There are 9 hidden switches. A switch that is on adds its own fixed numbers to the row, and there is some noise. The rows also spread widely along 12 directions, which tell nothing about the answers.
In the rows, 128 means zero.
Known rows, each followed by its switches (1 for on, 0 for off):
[142 143 114 129 125 136 109  64 120 117 104 158  91 115  93 112 127  80
 110 150 103 116 150] : 1 0 1 0 1 0 1 1 1
[120 137  98 140 121  96 101 101 136 142 141 139 141 169 130 163 159 127
  93 101 127 131 150] : 1 0 0 1 1 0 0 0 1
[122 138 123 130 144 121 140 106 121 138 112 148 113  65 111 101 107 114
 134 139 105 156 120] : 1 1 0 0 1 0 0 1 1
[129 137 115 142  99 125 132 152 128 114 144 189 172 162 109 139 136 102
 102 122 144 156 152] : 1 1 0 1 0 1 0 1 1
[ 98 139 107 131 124  64 121 128 131 165 150 117 106 118 133 188 156 151
 107 135 115 176 101] : 1 0 0 1 1 0 1 0 0
[166 106 130  96 106 134 112 141 123 135 142 138 148 149  97 137 110 165
 143 116 171 138 106] : 1 0 1 0 1 1 1 1 0
[123 112 133  89 140  87 110  99 183 117 117 171 114 128 116 138 162 178
 121 106 177 162 107] : 1 1 1 0 1 1 0 1 0
[129 124 103  94 142 170 126 108 124 110  82 180 127  78 101 127 125 106
 148 137 193 106 126] : 0 1 1 1 0 1 0 1 0
[119 111 131 101 149 117 133 122 142 126 123 157 128 114 108 122 141 167
 113 124 149 173 100] : 0 1 1 0 0 1 1 0 1
[117 120 122 134 120  94 109 133 182 128 140 168 149 148 139 116 125 132
 110 125 135 143 143] : 0 0 0 1 1 0 0 1 1
[125 133 118 149 144  67 130 127 170 136 156 172 126 148 181  44 105 156
 106 164  75 127 138] : 1 1 1 1 0 1 1 1 0
[153 133 122 115 108  75 137  80 139 111 134 154 107 138  84 182 180 147
 121  70 113 136 189] : 0 1 0 0 1 0 0 1 0
[132 107 153 111 120 108 133 118 137 110 133 182 100 138  72 145 162 162
 102 108 122 197 131] : 0 1 1 1 1 0 1 0 1
[100 136 101 114 125 123 120 134 156 113 115 171 183 102 139 155 122  68
  79  75 164 203 132] : 0 1 0 0 1 0 0 1 1
[124 129  89 134 118 113 151 133 110 130 139 157 165 140  91 144 150 113
 143 138 146 105 138] : 1 0 0 0 1 1 1 1 0
[133 155 119 142 113 113 131 113  94 152 139 140 140 132 149 121 110  91
  90  94  94 197 106] : 0 1 1 0 0 1 1 0 0
[103 122 119 167 137  77 140 129 138 135 168 152 141 190 149 116 153 161
 101 158  82 129 125] : 0 0 0 1 1 0 0 1 0
[133 140  98 129 146 113 130  99 110 143 127 138 148 106 134 125 128 109
 116  76 113 139 145] : 0 1 1 0 1 0 0 0 1
[139 120 119 138 126 106 150 139 106 131 159 135 142 152 102 124 141 156
 131 138 101 125 139] : 1 0 0 0 1 1 1 0 1
[144 110 134 113 142 132 134 127 101  90 150 167 154 162 130 123 141 151
  99  95 128 142 145] : 1 1 1 1 1 0 1 0 1
[133 139 126 121 102  84 130 110 157  97 137 178 138 138 109 146 155  98
 103  96 134 164 164] : 1 0 0 0 1 1 1 1 1
[136 138 103 129 113 134 109 101 116 130 127 176 162 164 106 141 131  90
  79  95 146 166 138] : 1 1 1 1 0 0 1 1 1
[117 132  96 117 167 119 138 105  98 130 127 121 117 112 154 139 142 142
  87 129  93 150 123] : 1 0 1 1 0 1 1 0 0
[ 83 111 106 126 169 112 166 144 127 107 132 188 165 134 120 120 163 140
 114 158 157 140 103] : 1 0 1 1 0 0 1 1 0
[123 114 141 129 136 126 181 147 114  69 138 194 154 132 102 118 159 132
 140 133 132 121 152] : 0 1 0 0 1 0 0 1 0

New rows. What belongs after each?
[124 129 145 144 157 125 146  87 108 125 122 164 105 128 114  77 130 153
 125 160  96 127 116] : 1 1 0 1 0 0 0 1 1
[136 111 127 122 118 138 124 166 125 116 150 162 148 140 127 110 108 149
 143 157 151 105 127] : 0 1 0 1 1 1 1 0 1
[127 146 145 137  88 104  97 116 160 148 130 177 145 131 127  93  86  79
 100 105 140 215  96] : 1 1 0 0 1 0 1 1 1
[138 119  89 107 151 152  89  71 133 152  95 119 133 137 109 133 126 151
 114 101 160 103 140] : 1 0 0 1 0 0 0 0 1
[144 130 114 161  94 113 126 160 131 143 162 178 164 186 101 119 122 126
 116 146 114 121 158] : 0 1 1 1 0 0 0 1 1
[126 152 119 146 104 112 157 127  96 143 131 159 144 113  96 132 126  87
 151 141 137 136 116] : 1 0 0 0 0 0 1 1 0
[115  87 104 127 143 156 154 151  97 143 136 140 154 144  47 150 138 174
 122 164 125 146 108] : 0 0 0 1 1 0 1 1 1
[134 137 138 108 131 150 121 101  84  86 123 144 132 119 143 169 149 100
 103  81 152 146 133] : 1 0 0 1 1 0 0 0 1
[137 136 137 103 115 116 100  93 120 134 127 158 118 131 124 154 130 132
  99 102 164 184  92] : 1 1 1 1 0 1 1 1 1
[149 112 146 121 116  96 145 145 135 115 154 192 168 156  99 115 148 158
 166  92 178 115 139] : 1 0 1 1 1 0 0 1 1
[136 123 150 136 144  78 147 150 123 110 175 153 150 170 189  87 129 174
 116 120 105 129 128] : 1 0 1 1 0 0 1 0 0
[160  90 131 117 145 159 132 125 105 106 144 135 122 174  81 103 126 190
 105 175  89 118 133] : 1 0 1 0 1 1 1 1 1
[128 137 149 138  93  63 102  82 158 127 144 188  92 176 105 140 170 136
 136 149 153 117 109] : 0 1 1 0 1 0 1 1 0
[146 138 131 117  71  82  72 110 207  98 135 178  98 159 109 160 136 107
  69 128 121 173 187] : 1 1 0 0 1 0 1 1 1
[108 128 112 110 146 122 113 116 138  95 119 131 114 119 153 164 157 129
 100 146 139 122 133] : 1 0 0 0 1 0 0 0 0
[114 142 100 165 121 124 151 125  92 148 144 177 159 149 104 105 128  99
 135 166 123 104 120] : 0 1 0 1 0 1 1 1 1
[120 110 115 113 124 127 114 125 192  98 108 194 124 123  84 108 131 109
 108 166 146 138 154] : 0 0 1 0 1 0 1 1 1
[161 115 103 101 126 101 118 120 138 127 142 132 142 132  99 157 137 161
 135 107 145 102 163] : 1 0 1 0 1 0 1 1 1
[110 152  98 160 146  94 155 153  96 119 166 170 178 122 178  86 123  85
 148 158 123  67 133] : 1 1 1 0 1 0 1 0 1
[154 126 121 132 125 121 143 143 100 116 150 158 115 125 106 123 138 149
 139 143  94 105 168] : 1 1 1 1 1 1 0 0 1
[148 129 118 160 102 126 142 100 129 133 133 195 165 203  56  73 138 107
 125 134 121 115 158] : 1 0 0 0 0 1 1 1 1
[157 121 128 112  75 165 111 131 132 144 103 182 125 143  45 131 113 102
 130 119 171 173 127] : 0 0 1 1 0 1 1 0 0
[107 106 121 122 170  76 160 122 151 145 139 135 144 118 121 128 151 199
 107  97 104 178 128] : 0 0 0 1 0 0 0 1 1
[110 117 104 133 169  78 181 100 116 105 148 176 153 135  97 114 185 160
 136 127 116 103 148] : 1 1 0 0 1 1 1 1 1
[113 125 136 123 124 121 135 126 138 138 118 167 122  88 101 118 123 123
 150 138 154 157  96] : 0 0 0 1 1 1 0 1 1
[161 133 120 111 110 138 116 121 113 124 130 149 139 120 112 132  99 124
 129 112 148 121 153] : 1 1 0 1 0 0 1 1 1
[144 115 142  98 123 100 134 109 159 121 115 152  70 108  69 134 150 189
 131 139 120 161 144] : 1 1 0 0 0 1 1 0 0
[167 131 109 114 104 137 130 116 125 143 112 141 118 107  62 131 101 128
 124 118 108 157 165] : 1 1 0 0 0 0 1 1 0
[119 118 150 107 132 106 107  99 135 135 134 161 125 143 127 126 135 152
 108 110 163 191  61] : 1 0 1 1 1 1 1 1 1
[122 174 139 159 110  25 121 150 151  93 193 166 108 125 252 124 140 102
 113 142  77 100 168] : 0 1 1 1 1 1 0 0 1
[130 119 147 141 101 114 155 178 130 126 149 175 140 124  87 120 130 133
 153 135 126 151 141] : 0 0 0 1 1 0 0 0 1
[144 124 151 112 115  79 139 149 165 105 155 188 150 122 147  98 117 155
 152 108 163 124 145] : 0 1 0 1 0 1 1 1 1
[158 145 121 104 104  52  96  98 195 101 134 174  80 120 145 146 145 143
 127 125 136  89 202] : 1 1 1 1 0 0 1 1 0
[108 144 113 139 116 122 144 135 111 134 126 171 157 121  93 137 137  88
 113 123 144 176 119] : 1 1 0 0 0 0 1 0 1
[129 139 141 111 108  73 178 166 118  84 152 168 122  65  99 208 179 110
 153 108 142 151 162] : 0 0 1 0 1 0 0 1 1
[156 124 154 112 103 127 130 149 132  89 137 173  96 111 123 133 118 132
 109 131 101 179 151] : 0 1 1 1 1 1 0 1 0
[140 131 103 108 139  97  96  52 132 152 111 146 111 130  99 158 163 151
 117  59 147 137 143] : 1 1 1 1 1 0 0 0 1
[121 150 125 152 109  86 148 117 137 107 138 181 144 151 106 140 168  93
 113 123 122 135 165] : 1 0 0 0 0 0 0 1 1
[127 138 110 153  97 105 114 129 143 142 157 170 184 182 138 104 107  90
  83 106 115 174 130] : 0 1 0 0 1 1 1 1 1
[130 131 125 123 142 105 139 120 108 119 144 114 111 133 151 133 141 163
 118 152 102 116 123] : 1 0 0 0 0 1 1 0 0
[163 100 161 107 122 131 147 141 121 102 144 141 126 147  76 125 128 192
 128 139 120 147 138] : 1 0 0 0 0 0 1 1 1
[159 119 125  94 117 140 112 129 141 130 113 147 105  74  91 144  98 138
 124 104 128 170 152] : 0 1 1 1 1 0 0 1 1
[142 123 121 125 120 123 123 151 147 104 138 141 120 118 123 112 107 128
 117 164  98 119 170] : 1 0 0 0 1 0 1 0 1
[142 123 100 120 133 111 141 119  91 150 145 126 155 154 112 148 148 170
 154 108 155  88 129] : 1 0 0 1 0 1 1 0 0
[137 132 110 106 130 132 109 129 130 153 112 150 131  89 135 109  89 126
 144 124 168 133 110] : 1 1 1 1 0 0 1 0 0
[132 130 123 115 125 119 135  90 110 108 124 158 135 163  96 172 180 144
 100  97 150 155 131] : 1 1 0 0 0 1 0 1 0
[137 102 132 124 107 120 123 165 140 125 155 165 138 166  77 147 135 163
 108 157 132 164 127] : 1 0 1 1 1 0 1 1 1
[143 143 113 140 106 103 111  99 158 125 127 157 123 140 116 114 126  97
  99 121  96 145 170] : 1 0 0 0 1 1 0 1 1
[104 130  93 121 149 132 111  92 104 146 124 134 136 136 123 158 137 134
  82 139 138 158  92] : 1 1 0 1 0 1 1 1 1
[140 139 135 120 132 139 145 115  75 138 123 155 121  90 102 122 116 115
 135 111 132 164 108] : 1 1 1 1 0 0 1 0 1
[122 130 124 136 132  90 151 115 127 146 133 171 126 114 107 106 137 147
 145 118 117 156 119] : 1 1 0 1 1 1 0 1 0
[140 130 146 113 138 135 108  45 117 100 107 144 104 139 120 130 150 127
 119 106 142 110 125] : 0 0 0 0 1 0 0 1 1
[131 113 122 104 146 120 138 138 148 116 131 155 174 116 147 111 119 155
 139  96 170 123 132] : 0 0 0 1 0 1 0 1 1
[147 150 133 132  79 107  99  72 140 115 128 162 115 189 111 152 152  92
  87 108 132 151 144] : 0 0 0 0 0 1 1 1 0
[127 157 141 186  96  99 132 122 130 133 144 198 101 147 128  56 109  87
 143 198  77 107 139] : 1 1 0 1 1 0 0 1 0
[163 122 106 118 138 141 104  70 110 132 124 134 137 166 132 110 120 143
 107  91 115 111 141] : 0 1 1 0 1 1 0 1 0
[118 115  44 129 149 157 136 149  85 139 134 115 168 147  93 179 147 122
 106 164 124  89 148] : 1 0 1 0 1 0 1 0 0
[139 112  97 107 120  91 117 141 141 156 153 138 188 169 121 153 144 162
 133  72 183 138 118] : 1 0 1 0 1 1 1 0 0
[135 136 159 170 102  93 156 103 131  99 151 205 138 180  97  62 141  96
 129 138  91 124 154] : 0 0 0 0 1 0 1 1 1
